The same things were measured in two ways. Each way mixes the same 9 hidden numbers, adds some noise and spreads widely along 7 directions of its own, which tell nothing about the thing.
Some things both ways: the first way, then the second way.
[-3  6 -6  5  0  3  5 16  5  4  1  2 -9  2 -2  5  0  2 -1 -7  4 -4]
[ -3  15   1   5  -1  21 -19 -13 -29  18 -11 -16   9  -3 -12  -1  -4   4
 -13  -7   5  -6]

[ -5  -7  12  14   0   5  -6  -5  -9  20   2   8  -9  -9   4   6   1 -22
  -4   2 -15  16]
[  0  -8   4   9  -4   5 -20 -21   6  15   9   9 -14 -13  -1   8 -10  10
  21  -8   3  15]

[-10   3 -14  -8 -11  -4   3  19   9  -1 -19  -5 -15 -19  -7 -22  -4  -3
  -1 -14   9 -19]
[  5  10   2   7   4   8  -4  11   3   5  -9  -7   6   5  -5   2  -1   2
   9  -2 -13  -7]

[-12   0  13   6  -6  11 -11  -4  -5  16   2   3   5 -20   1   5  14 -17
  -1   4 -11   9]
[  7  -8   0  -3   7 -13  12  -2  10   3   5  11 -13   9  13 -18   8  -9
   4  -9  -6  -1]

[ -1   1  15   8   8   2  -4  -1  -4  10 -14   7 -10 -12  -8  -4   8 -21
 -12  13 -14   6]
[  5  -9   5   0  -9  -5   2  -3   8 -18  10 -10 -10  -5  -2  10  -5  -7
   2   7  -5   3]

[  4   7  -2   5  -4   2   3   5  -1  10  -2   6  -6   2 -13  -6   0  -9
  -2  -5   2  -1]
[ -2   3   8  -7 -11  16 -13 -17   4   1   8 -15  -2   0   5  16  12  -7
 -10   7  -5  -8]

[  3   3  -5   7   2  10   7  -9 -12  11  -6   0  10   5  -4   8  10   7
   3  -6  -4  11]
[ -9 -20  17 -15  -6  -2  -5  -7  10  -3   4   0  -4 -12   3  17   8 -11
  12   1   4  -4]

[  2   7  -2  -9  12  12  -8 -22  -1   9   8  -1  20 -10  -4  -5  11   1
   6 -10   3 -13]
[  8   8  -2   9  19 -15  10  -8   0  -1   3  -5  15   7   6  -9   6   1
  -8  13 -24 -21]

[-12   7 -12  -5   9   4  -2   9  11   6  10  -7  10   5  -4 -13   2   8
  -4  -8   2 -10]
[-16  19   3   1   1 -12  13   6   5   4   7  18  -1  14   2 -14  -9   9
  -6 -14  16  12]

[ -6  -3  -6   0   3  10   1 -20   0  20  -7  -4   3  -4  -7  -6   5  -1
  12 -28  12 -14]
[  8   6  -6   4  13   2   5  -1 -16 -12  -6  -6   2  13  10   6  12  -5
  -7  16 -23  -5]

[-21   2   0  -2 -11   3  -8   4  -3  12  14 -10  16  -4  -4   7   9   7
  -8 -12   4  15]
[ -1   0  12 -26  -9 -15  18  -2   1  -8 -15  -8   0  20   4 -14  11 -23
 -22   1 -20  -2]

[ 11  -2  -8  14 -13  -4  10  16  -5   4 -10   3   1   4 -12  -4   1  -1
  -2  13 -12   7]
[ -1   3  -5  14   1   5 -10  -6 -24   6 -18 -16   1  -7  -3   5  -9  -2
  -5   9   5   4]

[  4   0   3 -12  -5   7   3   9  -7 -14   6   8  11 -11  24  20   5   6
  -4   0  -6  11]
[ -9  -6  -6  -8 -14  10  11  12   3  -9   0  -3   7   4  21  15   5 -14
 -10  24   7  12]

[  4   6   9  -2   3  25   1   6  -6   6 -16   3  14  -9  -5   2  15 -14
   3  -2 -10  -2]
[ -7   3  13 -10   1 -10   4  -1  -5 -11 -11 -15  12   6  -5   6  10 -13
 -12   7  -8 -21]

[  6  10   0   5 -11   7   7   7   3  -3  -2   7   6   8 -14   4  12   2
   7  -3   5  -5]
[ -5   5   5  -8  12 -12  -8   2   7   7  -2   7   3 -10  -9   2   5  13
  -1 -10   8  -2]

[ 12  -6 -21   0  16  -3   0  -7  -6  11   1  -1  11   0  -7 -27 -10  -3
  -1   9 -19  -4]
[-15  -3  15  22  -8 -14   2 -20  15  -6  16   5  21  -6   4  19 -29  11
  26  23 -18   5]

[ -4   4 -11 -12 -15  -2  12  11  -8  -1   7  -4  17  -9   9  13  17  20
  -3   9  -6  10]
[ -6 -16  11   1  -8  -3   6  -8  -1   0  -3 -11   3  -4  17   1  -3 -18
   0  11   2  -5]

[-23   6 -14  -4 -15  -6   6  21   4  -4   0  -8   5  -1  -6  -3  12  11
  -2   0  -2   3]
[ -9   9   2  -1  -2 -19  18  27   2 -12  -2  14  -4   8  -2 -10 -18   7
  -1 -14  18  22]

[-7  5  0  5  9  8  3 -6 -3  3 -6 -3  7  2 -2 -2 10  7 -3 -4 -3  2]
[-4 -3  8 10 -2 -1 -4 -6  6  2 -1 -8 -6 -7 -6  9 -8 -2 13  2 -4 -2]

[  4   8  -1   6   8  -3   0  -2   0  -3   6   6  -4   4 -10   2   0  -1
  -4   2   0   1]
[ 10  -4   0 -17  11  -2   3  -7   3  -6   4   0   0   3  -3  -1  18   0
 -14   2 -20 -16]

[ 10   1  -4   1  -2  -5   3  12  -6  -3  11   4   4  -6  14  10   1  13
 -14  16 -10  13]
[  4 -15  -6 -11   1   0   6  18   5   3  -3   8 -15  -3  23  -7   5  -7
  -4  -6  22  17]

[-14  -7  -5 -12 -11  -3  -5   3  -7   0  -7   0   6  -2  10  -5  -2   2
 -11 -17   2  21]
[  9 -24   1 -19 -15  -3   0 -19  28  -2  17  15 -11  -1   4   9  16 -14
  17   6 -23   8]

[ -4   8 -16  -4   3  -4   2  10   6  -8  -8  -2   0  -6  -8 -18   2   8
  -4   3  -1 -11]
[-11   8 -11  22   5   0   8  16   8   7  10   8  -4  -3  -1  -2 -13   7
   9  -2  23   7]

[ -2  -1  -5   6   2  -1  -1   9   5   3  -5   5  -9 -11   3  -3   3  -5
  -1   7  -9  -5]
[  2   5  -3  20   3 -13  11  -6 -10  -3  13  11  10   6  -4 -12 -16   2
  12   0  -5   0]

[  2   9   7   7  11  19   5   6  -1  -3  -7  11  14  10  -3  -5  15  -9
   3  15 -21   2]
[ -7  -1  12   3   3  -4  -6 -12   7   3   5  -1  -1  -8  -6   6  -7   7
   6  -3  -3  -6]

[ 18   3 -12  -4 -10  -1   4  21   7 -18  -8  14  11  10  -2 -15   1   3
  -2  12  -7  -2]
[ -2   3  -6  -7 -12  -2   2   0  10  -2   7   1  17   5   9   6   7  -5
  -9  14   2   1]

[ -9   3  -3 -17  -3   4  -2 -13  -5   3   1  -2  11 -22   8   7  17   5
   5  -7   3  -5]
[ -1   9  -7  23  -2 -20  15   0  -2 -19  15   3  18  15   5  -3  -4  -6
   1  16   2 -14]

[ 20  -2  -1   5  10   1   9  11  -9  -2   2   9   5   1  -1   5  -2  -8
  -3  22 -23   5]
[-33  -9   8   6  -8  -7   3 -11   8  -2  13  13   8 -14   0  22 -15   9
   8  14  23   7]

[-13   5 -14  -2 -21  -3   6   9   9  -7  -5  -5   6   1 -10  -2  12  17
   8 -16  17  -9]
[  0  13 -11   5  10  -5   9   9 -11   4 -13  -1   7   9  -6 -11   4  -3
 -10   2  -3  -5]

[  7  -4  -4  -2  -5 -11   0   3  -5   3  -6  -2  -8 -16  -5  -4  -8   0
 -12  -3   3   1]
[ -9 -15  -3  -4  -6   4   4   2  19   0   5   2  -9  -7   8  15   9 -12
   7  14   7   1]

Other things, the second way, with their names:
<410>: [ -8  15  -2   5 -15  -8  13  17  -5 -11   9   4   8  12  -7 -10 -11  -6
  -5 -10  25   5]
<291>: [  6 -11  -2   1  -4  -7  -2 -11  -4  -3   9  14   8  -5 -13  -3  -8   7
   9  -4  -2  -1]
<277>: [ 16   3   5  -3  13 -20   6  -2  -2   2  -1   8  13   5  -8 -20  -3   6
   6 -11 -24  -9]
<637>: [ 13  -4 -11   3  10   1 -12   0   3  15  -6  -1   7 -17 -16  -3   0  12
   2  -2  -3  -8]
<374>: [-11  -1   5  -5   4  -9  -2  -7  -5   0   0   2  15  -6 -20   2   8  -1
  -2  -2   8 -23]
<588>: [-11  13 -18  10  11 -14   6  17  -4  -9   1  28 -14   7 -14  -5  -7  24
  -5 -14  31  17]
<101>: [ -2  11   8  -6   0  10  -6 -12  -2   0  -5 -13   3   5  -1  15   5   2
  -9  11 -24  -1]
<171>: [-11   6   6   4   6  -7  12  -8   6   2  12   4   8   1  -7  -4  -8   7
  -2   1  -9  -9]
<541>: [  3  -6  20 -16 -14  -1   3   3  15 -14   1 -17   7   3  15  18   3 -17
   4  13 -23   3]
<384>: [ 14   1   2 -14   7 -16   4  10   3 -14 -10  14  -2  13 -10  -8   0  13
   0 -11 -19   6]
<19>: [  2  20 -12  38   7 -11  -8 -17 -16   2  10   8   2   5 -15  -9 -18  18
   8  -4   5  -1]
<145>: [  2 -14   3 -12  21   4   7  -8  19   6  15   2 -17 -15   1   5   8   6
  -1   3 -22  -3]
<443>: [ -3   4   6   2  -2  -1 -11 -21   5  10  16   7   0  -2  -3  -1   2   4
   5 -10   3  -6]
<590>: [-17  12 -15   8  -4  -3   3  -6   0   4  -1   8 -16   8  -8  -1   4  -1
 -15   2  23   8]
<120>: [  5  10   1   7   8 -16   0  -7  -9 -14  -1   6  -6  11  -4   2  -1   6
   5   0 -17   8]
<421>: [-11  -4   5   3 -11  -2  -2 -11   7   8  12  12 -16  -3  -4  -3  -9  -2
  12 -13  15  13]
<172>: [ -2  -3  -3   5  22  -5   5  -1  -3  -1  11   8  -6 -13 -13   0  -5  16
   1  -5   0  -6]
<131>: [ 10  -3 -16  -2  -6  -2   0 -13 -10   3   0   6  -2   0 -13  -8   4  -4
  -9   3  -5   5]
<550>: [  7  -3  16 -13  18  -6   0   5   6  -2  -4  -5  11  -5   0   1   2  10
   0  -4 -22 -15]
<254>: [ -3   4 -23   9   9  13  -1   3 -16   3   2  -2  -7  -6  -6   5  10   0
 -15   7  18  -4]
<459>: [ 14 -12   4  -3 -15   6 -11 -15 -19   5 -21 -20   8   4  -8  -8   6 -25
   0   1 -15 -16]
<604>: [ -2 -10   5   7   0  -9   8  -9   8  -1   9   0 -13   1  17  -3  -1 -13
   7   4   0   1]
<270>: [  4  17   3  22 -18  -4  -2  -5   7   6   7  -7  12   7 -12  -9 -25   1
  12  -4  -6   2]
<252>: [-11   0 -18  12   0   9   2  14  10  20   0   8  -6  -7   0  -1   3  -4
   9   0  27   6]
<295>: [ -5 -25  13 -16 -10   7  -6   6  26  14 -10  -4 -17 -14  13   3   1  -8
   7  -8  15   5]
<559>: [ -4   4   7   0  -7 -24   5  10  -6 -25   1  -2  17  -3 -17  12 -11   1
   5   5   2   4]
<180>: [-19   5  13  -5 -13 -14   4 -12  16  -8  24   7  14  -5  -8  12 -10   6
   0   4   8   2]
<55>: [-16 -12   7 -12  -4  -9  17  20  17  -9  14  16   9  -3   6   4   2  -7
   9  -3  21  -5]
<519>: [ -3   3  14  -1 -19   1 -19  -4  12   2  -1   0   1  -4 -14   9 -15  10
  15 -14   7   9]
<420>: [ -9   8  14 -10 -18  -4  -6  -5  14   6  -9  -8   4   7   2   6   2 -10
  -1   1  -3   5]
<465>: [ -3  -2  12  -3  -5   9  -5  11   3   7 -11  -4  -4  -7 -11   5 -13   1
  16 -12  -2   9]
<156>: [  2  17 -18  18  15   8  -6   4 -19   2 -12  -9   1   1 -20   4   4   8
  -9   6  -2 -11]
<365>: [-11  -5   0  -5  -5 -19  11  12  24 -16  22  23  10  -1  -6  11   5   1
  16   1  14  -2]
<57>: [-12 -13  -9   3  -8   5   6  12   1   4  -6   5   4  -6   4   3  -3  -7
   3   8  24   3]
<635>: [-14  -5   8  -3  -3  -4  -9 -15   2   2   1   9  14  -2  -5   8   4   5
   2   4   7 -14]
<444>: [  9   7 -14  16  20  -9  15  12 -28 -23   5 -10 -11  -2  -6  -3  -3  -3
 -14   6   2   0]
<256>: [ -5  -7   8  -5  13   3  -8 -24  -1  16 -10  -3  -9  -9 -16   4   8   0
   5  -1 -23 -13]
<544>: [  3   6  15  -5   9 -16  11  12  11 -15   3  -3   3  15  13  -3   9  -8
   2  -3 -11 -14]
<524>: [  7  -2  11  15  -4  10 -20 -17 -19   1  -5 -18  12 -11 -17   9 -19   7
  11   1 -12 -11]
<612>: [ -5  -9   6 -12 -10 -11 -14  -3   4   5 -23  18  15   2 -20  -2  -2   9
  11 -12   6  -4]
<646>: [ -2   3 -24  17 -10  10  -6  10   8  15   5  10 -12  -7   2   1 -12   8
   4   0  31  27]
<409>: [-16  13  17   2  -6 -29   1   1  -4  -4 -21   9  20  14 -13 -10 -17  10
   2  -9   7  -2]
<406>: [-13  -9  -8 -15  -1 -11  10  11  12 -10  13  23  -2  -3  10   9  12   1
  -7   5  27  11]
<98>: [-14  -1   8   1   8 -21 -11 -19  20   7  -3  12  -5  -8 -21   6   2  14
  10  -5   1 -11]
<638>: [-17   9  -9  -4 -16   7  15  13  16   3   5   6  -1  12  10   6   3 -11
  -5  10  11  18]
<275>: [ -3  -5  -4   4  -3  -1  -2  21   8  -1 -17   2 -14  -1   5   5  -6   0
   9  -3  17  16]
<567>: [ -5  19  -6   1  -4  -7 -12  -6  -8  -2 -19   5   6  19 -14   2  10   5
 -10  -1   3  -4]
<622>: [-15  -4  12  -9 -11 -10  -1   5   6   0  -2   3  12 -10 -10  10  -7  -2
   8  -3  15   4]
<591>: [-12  13   4   2  -1 -19  -1  11 -14 -20  -2   6  15   0 -16  10  -9  11
  -2  -2  18   5]
<594>: [ -2  -6 -18   6   1 -14  -1 -15   7   8   2  24  -6   5  -2 -10  13   0
   2   1  10  -1]
<458>: [  5  -8  -3   1  -1 -21   3   7  14  -5   7  18  16  -1  -6  -6  -2   6
  14  -4   6  -7]
<204>: [  7  -1   1  -1  17   2   3   6   2 -16   1  -4 -17   8   8   5  11   4
  -8   2 -11  -9]
<272>: [ -4  -5  -5  -7  -2  11   5  19  -8  -3   0  -4   1 -10  -2   9   1  -7
  -4   1  18   7]
<9>: [  5  12  -7   3 -11   1  -8   0 -15 -11   3  -7   8   3  -7   4  -2   2
 -13   2  12   3]
<339>: [  5   0 -12 -17  -6   7 -12  -3   7   1  -1  -3   0  -1 -12   9  29  -7
 -17   2   8 -14]

Some of these things the first way, each followed by its name:
[ -5   4   2  -9   3   5   3   6   0  -9  -9  -1  -5 -12   2   4   0  -1
  -3 -15   7  -6] -> <156>
[  6  11 -10  16  -5 -14   6  16 -12  -9   6   8  -9   3 -24   8  -2  -7
  -2  23 -16  16] -> <172>
[ -3   5  -6   0  -2  11   6  -2  -3   8  -7  -1  21   5  -5 -12  19   8
   1   6 -10   3] -> <604>
[  7   3  -9   9   0   3 -10  10  -8  -9  12   6  11   4   3  -6 -15   1
  -9   5 -12  21] -> <638>
[ -9   9  -1  14  -3   5  -1 -18  -3   0  -3   4   1   3  -6  24  19  11
  12 -14  13   6] -> <272>
[ -7  -5   4   8  -7   0   8   9  15   2 -27  -1 -10  -8  -8 -21  10  -4
  -1   4  -1 -20] -> <275>
[ -8  -3   7  22  -8   2   2 -11   5   6   3   2  -5   7  -8   4   4  -1
  10 -12   8  -3] -> <567>
[  1  12 -13  -7   5   6   2   5  -2   1   1   0   9  -4 -10  -6   6   0
   4  -1  -4  -7] -> <550>
[ -3  -7 -13 -13   6 -14  -4  13   1  -3  -3  -3   0   0   6 -11 -13  10
 -23  -8   2  11] -> <131>
[  4   6  -3   7 -12  -6   5   7  -7  -9  -4   7  -6  -1 -12  12   4  -2
   1   2   1   9] -> <254>
[ -6   2   5  -4 -11   5  -6   8 -10   7  -7  10  -1 -14  -2   9  10 -22
  -3   0 -11  18] -> <9>
[ -7   4   2  -1  -9   4   6   3  -6  -1  -4  -3  13   5 -17  -6   9  -2
   1  -1  -5   5] -> <98>
[  1   2  -8  10  -4  -6  12  13   1   0  -1  -6  -6  10 -13  -2  -8  11
  -4  -9   7  -1] -> <256>
[ -9  -2 -11  13   1  -5   8   0  12   9   5  -9   2   5  -9  -7   8  15
   5   1   2 -17] -> <409>
[ -8   3   8  10 -11  -4  11  11  15 -11  -3   2  -4  15 -10  -2  10  10
  -2   0  10  -9] -> <590>
[ -4  -5  -7   3   5   6   7  -3   3  17 -11  -5   1   8  -7 -18  -3   1
   0 -19   4  -9] -> <120>
[ -4   2 -10  -2  17   1   4   6  -7   3  -6   2  -5  -6   8  -1   0  -1
  -8   7 -18   6] -> <524>
[ 10  10 -19  11   0  -7   7   8   0 -12  -4   5  -2   2 -10   1   5  14
   4  14  -4  -2] -> <55>
[-15   3   5  11   4   2  -1   2   0   2   1   4  -9  -1   6   2   4  -4
  -7   3  -8   9] -> <519>
[ -7   6 -21 -19  -2  -8   3   4   9 -18 -15  -1  12   7  -7 -19  10  21
  -3  -8   9  -9] -> <637>
[  1  -5   3  -2  -2   1   6   0   7 -13  -1   6  12  10  13  -3   8  14
  -4   3  -1   0] -> <594>
[  7   9   1   8  12  -6   1   0   3  -4   5   4  -5   8 -17  -3  -3  -2
  -6   4   2  -6] -> <145>
[  7   0  -3  10  35   3   2 -13   9   4   2   2  -2  12   6 -17  -4  10
  -7   7  -8 -15] -> <19>
[-11  -1  -8   5   5 -11   7  -2  10  -9  -4   6  -5  10   4   3  12  14
   1   4   0  -2] -> <291>
[ -2  -4   4  23  20 -13  -8  -9   0   8  17   1 -21  -4   0   1 -17  -5
 -14   7  -7   4] -> <384>
[ 18  -1  -3  -5 -12   0   4  24  -6  -5 -11  13   3  -6  -7  -3  -1 -16
  -5  13 -15   8] -> <406>
[  9   4 -21   4  -8 -23   7   8  -4   4  -2  -7 -17 -10 -22   3  -8  10
  -5  -7  14  -5] -> <374>
